There are 4 ways to turn a row about zero (a turn may also mirror it). The second row of each pair is the first, turned, with some noise. The first 24 pairs use one turn. New pairs use 2 turns, one after the other, and a turn may come again.
(in the rows, 128 means zero)
Some pairs, each with its turns in order after it:
[133 158 168  95 137]
[146  97 172 111 130]
J116

[118 107 115 149 138]
[157 111 120 134 122]
J527

[124 158 135  98 161]
[122 100 149  86 137]
J116

[ 87 114  92 179  95]
[103  71  79 150 139]
J67

[126 174 105 124 173]
[102 151 114  73 116]
J67

[149 106 109 166 141]
[167 117 116 152 150]
J527

[114 128  87 154 111]
[ 92  94 108 134 125]
J67

[107 120 138 167 168]
[176 114 111 130 160]
J220

[ 78 172 140 136 130]
[122 167 108 108  80]
J527

[110  88 179  91 150]
[132  58 134  92 116]
J220

[ 77 140 158 162 108]
[151 105  83 126 175]
J67

[141 120  82  82 174]
[117  83  94  83 165]
J527

[128 127 114 145 180]
[143 112  77 132 133]
J527

[140 108 135 180 178]
[170 103 114 166 172]
J220

[162 101  86 143 121]
[126 181 105 135 151]
J116

[118 140 162 164 123]
[133 126 142 141  80]
J116

[108 164 148 124 134]
[133 143 119  99 160]
J67

[164  89 116 106  78]
[ 66 121 174 138 133]
J220

[ 83 124  94 135 101]
[ 91 112  94 153 150]
J67

[170 117 113  99 162]
[ 97  97  96 159 123]
J220

[ 87 164 134  95 170]
[ 92 129  82  92  96]
J527

[116 105 162 137  76]
[152 114 128 189 116]
J116

[122 174 123 143 158]
[129 123 130  79 100]
J116

[141  93 119 106 117]
[ 90 108 140 126 138]
J220

New pairs, each followed by its turns in order:
[109 135  84 148 143]
[119 107  82 136 143]
J67 J116

[134 166 123 134 112]
[ 99 104 144 127 143]
J67 J116

[113 128 140 146 173]
[ 86 150 120 137 116]
J67 J220

[134 179 130 104 148]
[ 99 175 147 134 132]
J220 J220

[149 111 114  88 151]
[103 118  87 147 129]
J220 J116

[173 108 161 137 169]
[179 121 139 107  83]
J116 J220

[149 156 167  77  90]
[118 147 197  90 106]
J220 J220

[ 87 142 119 135 138]
[ 95 133 136 106 149]
J116 J220

[108 178 135 168  94]
[ 92 185 127 146 158]
J220 J527

[140 102  78 152 172]
[135 171  85  86 109]
J116 J220

[143 111 136 148  95]
[148 152 137 161 130]
J116 J220

[161 136 121  92 101]
[110 118  92 151 159]
J116 J527

[106 111 107 155 178]
[159 135  76 132 157]
J67 J116

[127 160  85 133 166]
[136  90 117 105 176]
J116 J116

[128 172 101 126 111]
[113 115 138 110 176]
J116 J527

[162 141 133 164 161]
[129 145 148 114 183]
J116 J67

[111 154 143 114  83]
[ 83 126 151 104 112]
J67 J116

[115 168  88  80 103]
[178 129  93  78 121]
J67 J220

[137 118 122 171 137]
[163 113 106 118 112]
J116 J116

[176 130 116  82 155]
[ 74 114  80 129 120]
J116 J527

[174 113  91  80 157]
[ 86 114  60 109 119]
J116 J527

[100  83 119  87 109]
[131 150 105 109  67]
J67 J116

[178 169 109 167 107]
[195 142 149  93 147]
J116 J116

[168 103 178 105  87]
[134 162 193 140  89]
J67 J116

[160 177 105  97 124]
[132 193 145 111 135]
J220 J220

[ 87  81 138 138 157]
[107  68 105 126 151]
J220 J527

[147 180 157 135 142]
[109 104 161 129  83]
J116 J220

[151  79  78 139 159]
[114  77 126 171 172]
J67 J67

[148 100 143  86 126]
[122 112 151  88 152]
J220 J220

[ 78 147 105 100 103]
[101 148 102  98  81]
J220 J220

[ 97 153  79 171 111]
[111 138 200 101 125]
J527 J67

[142  90 140 124 141]
[148 112 109 149 106]
J527 J67

[172  79 112  86 175]
[119  75 104 111 199]
J527 J220

[168 136 162 174 104]
[188 151 127 165 129]
J527 J220

[104  76 158  76 146]
[160 182 126 180 112]
J67 J220

[102 162 152 135  86]
[141 162 111 109  81]
J67 J67

[118  90 171 147 150]
[100 143 139 184 132]
J67 J220

[173 126  93 132 147]
[ 84 150 138  96 137]
J527 J116

[110 143 178 134 101]
[165 128 167 155 145]
J220 J116

[119 155 108 113  79]
[124 179 127 118 159]
J116 J116

